There are 7 hidden switches. A switch that is on adds its own fixed numbers to the row, and there is some noise. The rows also spread widely along 9 directions, which tell nothing about the answers.
In the rows, zero is written as 128.
Some rows, each with its switches (1 for on, 0 for off) after it:
[ 78 180 130  83 170  94  89 122 117 173 143 138 169 110 158 149 117 106
 120 119  61  87] -> 0 1 0 0 1 0 0
[ 74 172 112 139 192 118 106 129 110 152 136 128 142 120 141 154 130 117
 120  86  38 120] -> 0 1 1 1 0 1 1
[ 73 140  97  80 102 119  53  93  71  95 107 169 118 152 109 167 129  91
 155 161 102  84] -> 1 0 1 0 1 1 1
[125 161 113 146 135 122  94 139  71 110 162 160  83 122 116 153 143 102
 141  78  74 154] -> 0 1 0 1 1 1 0
[149  83 127 153 164 128  98 118  97 143 136 108 113 196 123 160 149 132
 131 105 118 118] -> 0 0 0 0 0 0 1
[158 113 169 145 161 175 114  94 128 108 144 140 102 144 139 147 161 134
 108 118 138 136] -> 0 1 1 0 1 0 0
[102 117 145 154 178 151 100 106 136 122 127 104 160 165 123 177 155 121
 107 113 114  92] -> 1 1 1 0 1 1 0
[158 115 125 102 164 131  62 115 101 134 104 138  57 141 144 156 120 136
 135 117  88 120] -> 0 1 1 0 1 0 1
[122 146 132 150 190 121  98 156  96 130 171 116 118 127 124 147 140  89
 112  57  73  94] -> 0 1 1 0 1 1 0
[ 71 129 130 102 182 136 103 111 118 101 126 120  80  94 132 109 115  96
  79  97  97  81] -> 0 1 1 1 1 1 1
[ 94 125 114  82 100 128  68  88  96  77 110 160  99 148 106 159 130 105
 128 152 121 101] -> 1 1 1 1 1 0 0
[107 180 159  86 163  81 124 123 106 141 162 133 151  88 115 127 149  84
 115 126  85 106] -> 0 1 0 0 1 0 1
[108  78 100 131 158 151  83 119  99 116 122 119  69 166 131 139 112 127
 103  85 116 103] -> 0 0 0 1 1 0 1
[ 88 160 132  86 158  52  91 122  92 149 134 120 115 117 128 144 135  97
 129 119  62 111] -> 0 1 1 0 1 1 0
[ 95 143  93  87 106  96  66 136 140 155  83 112 151 137 131 170 111 138
 131 134  91 124] -> 1 0 0 1 1 0 0
[ 73 137 117  87 125  50 115  93  86 132 112 126  51 108 124 120 142 108
 135 126  93 174] -> 1 0 1 0 1 1 0
[ 86  99 126 124 133 143 119 115 161 107  88 111  88 116 128 126 118 140
  86 116 150 135] -> 1 1 1 0 1 0 0
[116  88 143 138 158 112 117 126 151 126 106  72 129 159 109 156 143 134
  94 109 136 116] -> 1 1 1 0 1 0 0
[118 138  86 140 115 128  59 163 106 149 118 140 127 157 135 176 116 133
 151  97  90 126] -> 0 0 0 0 1 1 0
[152  95 148 125 131 149  82 130 140  85 110 103 112 151 101 158 145 125
 102 126 148 100] -> 0 1 1 1 1 1 0
[104 135 102 107 175 158  43 107 103 132 115 126  97 150 160 162 111 115
 122  94  68  82] -> 1 0 1 1 1 1 0
[118 120  85 122  96 177  69 158 156 114  92 140 114 113 146 130  83 136
 116 103 147 111] -> 1 0 0 0 0 0 0
[143 114 134 113 155 118  91 109 120 113 105 113  63 124 135 129 133 117
 120 117 116 131] -> 1 1 1 0 0 1 0

New rows, each followed by its switches (1 for on, 0 for off):
[ 83 133 104 114 146  89 105 150 132 151 108  93 154 134 121 145 122 125
 111 106  82 111] -> 0 0 1 1 0 0 1
[ 99  85 150 106 145  99 136 116 149 109 101  65  91 115 103 101 141 121
  71 129 160 123] -> 0 0 0 1 1 1 1
[104  86 134 115 104 133 100 124 146  92 102 118 179 172  86 155 133 122
 106 170 177  69] -> 0 1 0 0 0 0 1
[100 116 132 116 133 127  91  98 100 104 131 139 158 174  93 176 148 101
 130 151 123  83] -> 1 1 0 0 1 0 1
[ 88 168  98 112 148  92  96 126 116 172 115 138 126 112 158 150 113 131
 140 103  57 154] -> 1 1 0 0 0 0 0
[115 102 132 142 130 134 120 173 158 100 123  98 111 105 103 117 119 119
  79  79 156 108] -> 0 1 1 0 1 0 0
[134 116 122 123 132 189  69  90 106  94 131 172 108 160 144 155 126 118
 133 131 132 102] -> 1 1 0 0 0 0 0
[107 116 118 100 126 175  57 126 147 107  93 143 105 118 152 135  92 128
 103 133 142  80] -> 0 1 0 0 1 1 0
[139 140 130 135 182 123  94  92  94 134 138 124  78 142 146 153 151 118
 132  95  71 154] -> 1 1 0 1 0 1 0
[ 73 125  84 129 145 111  86 123  68 139 140 161  61 142 146 141 106 113
 133  76  72 136] -> 0 1 0 0 1 0 0
[146 131 151 131 151 162 100  90 129 115 116 132 136 156 119 180 160 139
 127 143 114 139] -> 1 1 0 1 1 0 1
[ 65 161 109 116 157 138  79 113 110 115 141 139 170 135 132 157 122  86
 115 111  79  69] -> 1 1 0 1 0 1 0
[148  94 133 145 131  66 113 126 102 152 117 100 102 185 105 178 164 149
 144 121 108 180] -> 0 1 0 0 1 0 0
[111 125 139 107 146  80  82 122  79 105 149 111 174 180  68 181 162  78
 129 141  99  55] -> 0 1 0 1 1 1 1
[143  89 164 120 155 159 102  72 128 101 114 110  73 150 135 134 159 124
 105 137 159 127] -> 1 0 1 0 1 1 0
[129  96 146 109 151 176  75  97 123  77 126 129  84 137 126 131 126  97
  94 124 162  68] -> 1 1 0 0 1 1 0
[ 57 136  71 102 110  81  71 152 110 132  80 131 129 136 101 172 100 122
 141 121  78 109] -> 1 1 1 0 1 0 1
[ 93  99 152 109 136 121 124  73 125  94 120 121 124 150 114 134 152 110
 102 154 151 108] -> 1 1 1 0 0 0 0
[ 78 126 105 113 119  99  89  81  70  99 121 153  71 155 112 159 143 107
 142 129  91 149] -> 1 1 0 1 1 1 0
[121 117 106 139 152 158  85 141 110 109 132 121 108 135 119 134 119  98
 117  89 122  87] -> 1 0 0 0 0 1 1
[ 85  99 115 140 140 117 127 123 129 120 118 112  91 136 129 121 123 135
  94  97 123 150] -> 0 1 0 1 0 0 0
[130 136 116 107 135 113  90 134 145 139  83 115  74  93 150 125 108 138
 122 114 110 159] -> 1 1 0 0 0 1 0
[ 95 126 107 111 101 188  79 124 146  89 113 147 126 118 133 136 105 119
 101 118 147  98] -> 1 0 0 1 1 0 0
[131 136 115 146 129 138  76 150 101 116 150 150 169 171 113 180 138 107
 140 106  98  86] -> 0 1 1 0 0 0 0
[136  90 125 111 158 129  65 102 133 145  93 102 132 188 144 173 123 141
 123 137 118  91] -> 1 1 0 0 0 0 0
[ 98 111 112  91 111  90 104 132 117 103 103 121  96 119  99 121 117 113
 109 132 123 117] -> 0 1 0 1 0 0 1
[ 72 132 136 137 147 128 133 136 143 118 139 120 144 110 122 127 129 113
  88  99 123 110] -> 0 1 1 0 1 0 0
[ 71 110 139 131 165 114 126  70 118 111  98 106 108 158 107 164 165 132
 110 143 103 147] -> 1 1 1 1 1 1 1
[134 132 149 108 165  99  81 106  86 114 149 115 171 174  89 175 166  75
 138 146 102  58] -> 1 1 0 0 0 1 1
[124  92  89 146 136 142  81 150 112 109 106 125  89 153 110 149 106 121
 125  88 122 109] -> 1 1 0 0 0 0 1
[137 156 145 133 133 149 102 135 146 145 129 131 152 116 146 149 142 133
 123 121 119 142] -> 0 0 0 0 1 1 0
[120 110 130 110 155 106 105 107  93 113 126 134  69 134 123 123 134 111
 118 117 107 120] -> 0 1 1 0 0 0 1
[130 112 120 115 159 107  99 134 129 140  95 102  74 120 124 140 118 134
 116 104 106 141] -> 1 1 0 0 1 0 1
[120 170 147 109 202 104 103 126  97 129 160 118 125 100 126 133 146  82
 111  93  54  89] -> 0 1 1 1 0 1 1
[ 88 147 113 124 118  65 112 137 101 132 115 133  96 118 110 149 143 122
 140 115  85 170] -> 0 1 1 0 1 1 0
[122 118 125 113 149 139  70  90 134 145  78 115 144 174 143 182 142 149
 141 163 104 117] -> 1 0 1 0 0 1 1
[ 95 166 133  62 142 102  76 100 123 150  98 127 148 110 139 151 131 109
 133 164  95 100] -> 1 0 0 0 1 1 1
[ 72  82  65 138  97 156  70 157 137  93  87 112 111 159 106 156  94 134
 104  86 138  98] -> 1 0 1 1 1 0 0
[ 84 141 116 119 126 103 118 154  87 106 173 139 137 113  89 120 132  71
 112  89 119  88] -> 0 0 0 0 1 0 1
[ 75 128 124  81 158 146  67 106 105 106 129 152 133 134 128 142 108  91
 104 133 107  31] -> 0 1 1 0 1 0 1
[137 105 141 122 156  89  80 104 112 146 107  92 129 188 115 188 158 130
 138 140 105 122] -> 1 1 0 0 1 1 0
[139 122 137 132 165 135 109  99 122 134 110 127  55 127 149 144 142 146
 121 100 101 177] -> 1 1 1 0 1 0 0
[139 114 172 112 183  90 136  88 128 147 131  97  88 128 145 118 158 130
 100 125 116 147] -> 0 1 1 0 0 0 0
[137 117  97  97 114 109  61 148 126 129  79 111  93 128 117 142 110 126
 140 128 120 118] -> 1 0 0 0 0 1 1
[140  92  92 159 114 134 104 189 110 104 138 115 101 138  90 124 115 110
 119  65 140 116] -> 0 0 0 0 0 0 1
[ 97 110 147 112 142 112 128  99 142 135 116 106 103 120 147 105 138 129
  99 134 144 142] -> 0 0 0 0 0 1 0
[134 145 149 120 141  72 114 119  98 112 129 112 145 143  77 164 178  93
 145 143 103 126] -> 1 1 1 0 0 1 1
[ 98  69 136 102 154 128  84  68  86  96 127 133  66 173 137 122 130 104
 105 140 145  81] -> 0 1 0 0 0 1 0
[ 77 131 102 145 145 115  99 163 135 147 118 100 141 132 131 149 119 125
 109  83  99 114] -> 0 0 1 0 1 1 0
[ 57 153 149  80 119 133 117  46 111  86 124 167 157 131 107 152 157 101
 118 190 125 110] -> 1 1 0 1 1 0 1
[147 160 151  98 153  85 117 104 122 146 121 123 100 103 139 138 153 122
 133 129  89 168] -> 1 1 1 0 0 0 0
[125 101  96 146 133  97  82 168 113 155 115  99 118 172 120 171 123 142
 134  80  95 129] -> 0 0 1 0 1 0 0
[ 95 143 136 149 105 141 122 108 116 107 138 169 154 150 110 172 162 132
 138 140 122 157] -> 0 1 1 0 1 0 0
[ 89 152 128 140 151  98 130 130 119 117 125 116 139 114  96 147 152 101
 123 114  97 133] -> 1 1 1 0 0 1 1
[ 92 112  86 148  74 148  80 137  96  86 121 161 134 173  92 176 134 116
 146 116 134 124] -> 1 0 1 0 1 0 0
[150  85 157 108 190  89 114 134 138 140 128  41  94 132 119 119 140 106
  79  82 133  88] -> 1 0 1 0 1 0 0
[ 91 146 142 120 189 170  95 115 160 132 122 114 150 109 168 132 116 123
  81 108  94  80] -> 0 1 1 1 0 1 0
[106 114 139  97 135  70 111 115  96 106 134  94  86 123  96 119 152  80
 111 115 129 112] -> 1 0 1 0 1 1 0
[154  80 164 129 203 142  90  77 107 126 125 104  44 167 154 142 151 132
 106 112 117 119] -> 0 1 1 0 1 1 0
[ 69 115 100 130 122 129 105 147 109 110 141 136 107 123 122 120 111 103
 104  81 124 101] -> 0 0 1 0 1 0 0
[ 37 125 120 122 135 130 110  73  96 101 134 156 143 164 118 162 144 105
 118 139 113 101] -> 1 1 1 0 1 0 0
[133 109 118 100 146 132  66 124 105 103 119 128  69 131 126 139 115 104
 114 100 115  90] -> 1 1 1 0 1 0 0
[ 97  97  88  99  96  79  75 151 118 126 106  98 152 164  96 151 113 108
 126 125 135  80] -> 1 0 0 0 0 0 0
[105 104 106  94 116 156  50 107 107  99  89 165  92 156 129 162 104 131
 132 151 122  84] -> 0 1 1 0 1 0 1
[138 109 110 111 176  82  71 151 110 143  98  61  87 144 109 157 130 116
 118  85  75 104] -> 1 0 1 1 1 1 1
[107  88 122 170 166 131 138 137 155 115 111  73 101 139 115 133 136 140
  81  69 124 150] -> 1 1 1 1 0 0 0
[133 117 101  75 155 130  32 128 116 155  92 114 102 150 155 159  94 135
 122 122  83  76] -> 0 0 0 1 1 0 1
[153  46 112 141 126  88  90 142 117 129  92  84  70 191 109 152 126 150
 122 109 143 140] -> 0 1 0 0 0 0 0
[102 121 148  75 179  81 100  91  68 113 159 121  90 135 109 125 141  72
 103 120  90  72] -> 0 1 0 1 1 0 1
[125  85 117 103 127  75  92 133 100  90 110  91  56 143  83 137 133 101
 109 100 123 116] -> 1 1 1 1 1 0 0
[ 87 165 123 105 170 144  95  96 112 144 138 138 149 125 147 154 134 113
 118 115  75 107] -> 1 0 0 1 1 0 1
[106 101 142  77 172  85 100  99 117 118  98  90  49 105 120 108 123 103
  95 127 123 105] -> 1 1 0 0 1 1 1
[120 147 124  78  97 101  63 123 111 113 105 132 133 129 111 159 137 102
 143 152 116 105] -> 1 0 1 0 1 1 0
